The rows come from 4 hidden closed curves, with some noise, and rows from the same curve form a group. Each curve winds through 6 dimensions. The rows are also pushed far along 5 directions, which tell nothing about the answers.
In the rows, zero is written as 128.
Some rows, each with its group after it:
[139 105 136 105 115 136 137 125 135 109 121 135 130 140 122 127 136  95
 142 146 148 141]
J_921
[126 172 118 111 136 139 182  92 126 136 118 159 137 122 160 114 171 162
  95 111 112  76]
J_921
[140 123 116 146 125 159 137 157 130  77 134 139 100 133 134 145 139 117
 124 149 152 112]
J_520
[ 97 138 165  94 142 109  42 112 168 158  90 131 207 110 118 143 105 202
  96  91 129  86]
J_885
[139 138  99 190 114 133 181  90 125 146 172 127  65 149 152 131 148 101
 128 138 106 148]
J_520
[130 190 100 115 123 157 183 130 122  97 115 162 142 109 153 129 153 183
  79 109 131  51]
J_725
[145 132 129 110 159 164  89 134 155 132 113 134 149 108 124 157 135 172
 112 100 142  96]
J_885
[146 138 129 129 141 132 145 136 126 137 133 127 116  95 105 113 107 117
 128 123 125 161]
J_725
[119  78 172 147 106  91  67 110 150 126 125 109 126 112  80 126  92 135
 139 140 140 158]
J_885
[141 139 123 144 178 140  97 115 162 166 142 105 128 126 108 150 132 130
 124  94 122 151]
J_885
[120 170 123 140 132 110 150  90 123 149 142 117 118 132 146 131 156 150
 111 107  96 117]
J_921
[146 118 125 125 134 127 135 134 125 146 124 137 136 124 124 130 142  90
 136 121 142 146]
J_725
[144 159 107 150 164 151 165 150 135  93 154 121  88 117  96 121 133 119
 108 127 135 132]
J_921
[128 158 108 117 171 133 175  83 129 203 137 127 137 144 143 107 162 119
 129  98  95 140]
J_520
[117 165 106 139 118 123 193 104 108 176 135 154 129 142 155 106 148 109
 112 134 103 124]
J_921
[140 162 111 155 139 130 171 116 125  96 162 112  75 139 126 129 154 114
 117 128 120 134]
J_921
[150  39 152  65 205 157  64  75 188 177  95 133 172 160 143 130 165 132
 181  83 143 129]
J_520
[152 160 104 113 142 187 152 124 140  99 132 121 112 130 147 167 163 145
 125 117 139 105]
J_520
[129 155 135 159 132  94 147 112 118 130 162  92  82 127 107 122 132  99
 131 133 103 175]
J_921
[157 159 131  59 169 167 158 105 146 129 111 138 144 125 122 130 172 132
 122 108 133 111]
J_885
[106 140 132 147  88  94 126 120 124 104 133 110 130 139 125 137 121 126
 121 134 132 133]
J_725
[144 123 116 118 153 148 118 130 149 134 125 106 144 131 121 153 139 112
 147  95 148 152]
J_725
[130 134 128  77 148 154 127 147 132  88 104 156 152 132 134 119 141 169
 108 122 140  63]
J_725
[149 200  90 159 150 170 186 112 129 177 151 130 103  92 121 137 135 145
  93 104 103 134]
J_520
[145 144 136  55 166 160 143  98 151 124 110 123 148 129 127 133 162 145
 139 104 129 118]
J_725
[112 160 134 171 159 123 142  61 145 208 140 126 119 114 140 123 154 155
 105 108  88 135]
J_921
[157 167 124  70 152 176 130 138 135 125 113 132 146 108 122 155 148 144
 116 115 136 108]
J_885
[125 118 129 113 162 116 128  81 150 149 128 133 141 162 161 121 172 126
 134 100 114 116]
J_885
[126 167 106 143  88 162 142 137 109 120 119 160 132 110 167 155 137 189
  85 138 123  52]
J_885
[179 110  85  94 212 171 159 176 138  79 150 130  99 164 113 112 161  77
 150 100 153 127]
J_921
[160 151  77 106 147 205 212 172 104  88 127 175 106 139 161 123 172 107
 121 146 145  82]
J_921
[124 139  96 181 120 114 159 145  91 136 156 137  92 146 169 122 145 105
 123 138 105 120]
J_520
[131 118 113 156 148 111 180  87 129 158 150 149  99 150 147  85 149  96
 132 124 105 144]
J_725
[141 153 137 102 110 141 131 114 129 109 118 121 129 114 135 155 145 146
 125 125 130 115]
J_921
[103 134 109 127 117 112 165 127 118 116 126 134 142 152 151 106 126 123
 133 124 126 123]
J_725
[126 140 134 149 190 126  91  72 178 220 144  98 143 131 108 147 139 134
 124  82 107 168]
J_885
[123 185 119 151  86 137 171 122 107 138 131 148 119  95 123 128 122 157
  81 149 114 102]
J_885
[135  95 103 137  98 126 123 216  98  40 136 115 109 148 128 139 102  82
 159 147 168 140]
J_725
[150 138 109 120 152 164 124 169 134  87 121 141 128 107 123 139 123 155
 113 110 151  92]
J_725
[108 116 150 129  89 102  88 126 115 127 126 120 131 139 131 136 106 138
 130 158 116 125]
J_725
[ 97 133 131 177  86  97 116 134 110  98 141 119 105 135 144 136 112 151
 113 151 117 111]
J_921
[109 109 132 148  81  96 115 148 101 108 121 167 131 135 162 110 113 137
 109 158 123  84]
J_885
[127 101 114 121 103 118 168  90  99 145 129 153 117 186 207 116 181  93
 155 149 105 112]
J_885
[133 152 134 180 113  89 130 155  99 119 150 115  90  97 112 126 114 103
 112 140 115 156]
J_520
[131 107 133 143  84 105 157 115  99 126 129 152 106 131 161 111 133 104
 137 157 115 130]
J_520
[157 126 117 104 130 176 125 165 132  49 128 116 106 129 126 165 137 133
 142 135 160 112]
J_520
[156 128 122  67 169 178 101 154 151  95 107 120 161 131 114 164 154 134
 136  97 167 106]
J_725
[127  53 176  78 161  89  66 121 147 112 109 111 147 146 108 103 126 107
 175 122 138 156]
J_921
[137  56 125 127 179 132 119 106 153 138 133 146 119 181 153 104 165  89
 162 120 138 130]
J_520
[142 124 131 147 150 127 133 111 148 135 151 126 100 130  87 111 130 108
 117 132 128 148]
J_885
[156 138  99 121 123 146 173 162 112  58 152 113  80 137 114 121 119 111
 140 135 138 136]
J_520
[113 150 119 186 109 120 118 136 130 119 147 121 110 119 128 148 113 152
 101 131 126 117]
J_520

New rows, each followed by its group:
[131 151 119 117  98 116 111 140 124 107 128 117 142 130 125 151 118 144
 114 113 134 110]
J_921
[134 146 121  78 115 135 108 130 134 109 106 129 171 131 140 156 136 168
 116  96 140  80]
J_921
[113  92 151 111 129 141 101 106 155 148 100 145 163 139 140 133 137 129
 138 138 144 124]
J_520
[133 118 130 146 133 148 124 142 135  96 142 110  94 133 116 144 131 112
 140 151 139 149]
J_921
[136 112 126  81 175 143 117 154 142  86 116 106 143 137 113 128 135 121
 155 100 153 133]
J_885
[139 176 139  94 128 144 133 127 137  99 123 102 128  97  98 147 117 159
 117 119 129 130]
J_725
[139 118 156  75 132 134  83 156 141 106 104  99 160 101  88 150 102 126
 151 120 155 158]
J_725
[112 101 130 151 115  90 139 126 111 123 146 147 104 163 137  89 123  99
 129 160 113 127]
J_725
[134  77  79 110 138 153 192 168  90  95 140 164 105 218 183  91 168  42
 172 168 139 116]
J_921
[131 117 131 103 113 122 131 129 130  82 122 117 132 145 135 138 143 117
 144 126 148 124]
J_725
[106 105 146 127 137  89  62 141 148 134 121 117 164 128  96 122  91 153
 121 102 134 124]
J_921
[134 127 174 109 110  97  42 125 154 106 113  88 150  85  76 166  91 167
 123 105 143 145]
J_921
[179 138 107  50 184 217 160 133 161 101 109 143 145 132 118 151 175 116
 137 107 169 110]
J_921
[167 182  93 169 145 143 190 171 128  62 167 100  68  87  79 133 115  97
 112 107 149 170]
J_725
[ 90 102 131 136 105 114  93 141 111 154 105 147 167 150 172 129 121 145
 130 140 122  94]
J_520
[116  66 116 129 112 106 146 107 112 150 143 133 114 191 160  90 127  76
 177 150 114 158]
J_520
[140 171 110 132 121 143 193  87 120 136 137 137 101 123 163 124 157 145
 117 123 102 114]
J_725
[150 146 122 135 136 121 167 148 115  81 148 128  88 118 106 108 131  98
 119 136 131 140]
J_921
[167 121 130  96 174 161 125 100 160 132 117 137 134 120 130 145 175 129
 131  92 146 115]
J_725
[117 120 149 100  99 126 123 102 126 128 105 130 150 121 134 133 135 153
 133 135 130 113]
J_885
[132 111 134 137 152 137 117 122 142 168 143  94 122 121  72 127 109  98
 152 130 133 195]
J_885
[ 84 145 120 158 110  93 136 101 119 155 129 124 146 149 167 122 135 151
 119 116 104 114]
J_885
[131 172  95 146 146 147 180  98 135 186 126 148 148 116 152 129 157 133
 105  91 118 120]
J_725
[134 112 105 133 158 147 140  94 136 180 134 155 131 167 183 127 174 124
 132 112 111 100]
J_885
[138 123 136 106 101 138 130 142 131  89 119 132 131 125 113 139 122 112
 132 149 154 131]
J_921
[121 142 127 158  91 111  84 167 143  77 138 107 131 111  82 156  75 153
  99 127 156 122]
J_921
[119 128 129 112 144 135  98 126 145 151 115 131 169 138 128 142 137 144
 118 109 137 107]
J_725
[123 114 130 146 159 102 129 115 147 140 144 124 120 142 102 100 124 107
 125 117 126 150]
J_921
[101  67 149  88 117 107  91 133 119 112 105 156 155 176 156  98 125 136
 146 156 126  85]
J_725
[116 102 156 115 132  96 102  84 147 194 121 107 161 140 117 125 127  95
 159 119 120 186]
J_725
[142  96 118 142 136 114 152  93 138 128 141 124 109 161 153 122 161  85
 157 114 133 154]
J_725
[103 116 146 144 133 100  77 110 150 136 115 119 154 120 126 134 113 173
 119 101 130 115]
J_885
[131 131 125 135 176 164 115  97 178 159 134 114 135 139 114 150 149 135
 126 106 137 143]
J_520
[119 197 115 145  84 137 135 131 130 115 117 150 153  85 129 154 113 203
  60 110 134  63]
J_921
[133 149 124 140 154 143 142  76 139 215 134 144 128 119 145 124 149 143
 112 114  92 128]
J_725
[156 132 104 103 178 192 183 167 113  73 131 141  89 136 142 119 170 104
 144 147 140 112]
J_921
[150 124 121 154 143 154 139 142 141  98 144 129  92 126 120 139 142  99
 128 143 145 142]
J_520
[132  92 141 113 163 103 119 105 125 172 117 146 144 141 156 101 160 108
 147 109 113 126]
J_520
[ 84 146 152 145  78  81  88 140 125 143 107 123 181  98 102 135  80 156
  99 128 136 127]
J_725
[103 133 176 142 141  88  47 111 155 203 119  89 166  84  73 139  76 154
 122 107 110 180]
J_921
[107  79 132 104  98 122 102 107 127 178  98 165 184 163 182 126 137 130
 144 134 129  98]
J_921
[ 91 115 140 173  87  52 113  82 130 192 151 109 137 168 118 110 103  87
 131 138 101 181]
J_921
[ 94 165 119 180 116  99 131 110 119 206 145 111 137 125 135 131 110 128
 115 124  92 161]
J_885
[140 156 125 110 146 133 157 136 126 113 144 110 107 124  95 115 122 105
 128 133 119 158]
J_725
[133  71 127 140 156 125  99 172 133  89 133 113 115 133 102 116 108 109
 161 120 158 150]
J_885
[128 183 106 179 152 117 177 131 120 148 159 109 102 101 108 115 124 114
 108 107 110 164]
J_885
[ 94 129 118 119  94 139 168 143  96 103 111 163 137 155 178 110 142 135
 123 172 125  79]
J_921
[139 128 121 117 129 125 156 148 121  82 143 117 104 148 107 115 132  84
 138 145 139 149]
J_921
[138 140 142 100 136 132  95 160 127 124 112 121 151  95 108 145 106 133
 127 122 136 135]
J_885
[153 116 123 131 125 141 133 131 120 133 132 131 110 118 143 138 134 113
 143 132 126 140]
J_725
[115 154 135 116 110 116 117 134 142 116 111 100 166 103 105 152 107 144
 124 103 147 145]
J_725
[ 84 123 162  91 108  98  71 114 127 168  86 125 201 121 142 135 112 175
 127 117 118 105]
J_520
[158 166 126 109 140 144 142 101 159 131 129 124 135 102  93 145 140 138
 102  98 140 129]
J_921
[135 101 120 137 156 125 167 124 126 136 135 130 110 129 116  90 139  92
 150 121 132 159]
J_885
[152 166 103 126 133 157 172 103 139 110 131 125 117 120 152 153 170 142
 118  96 135 112]
J_725
[141 127 140 104 158 113 135  89 143 147 124 130 135 134 143 116 160 114
 137 105 116 136]
J_885
[128  94 147  83 136 123 113 160 124 104 112 128 146 131  94 104 109 101
 150 144 147 147]
J_885
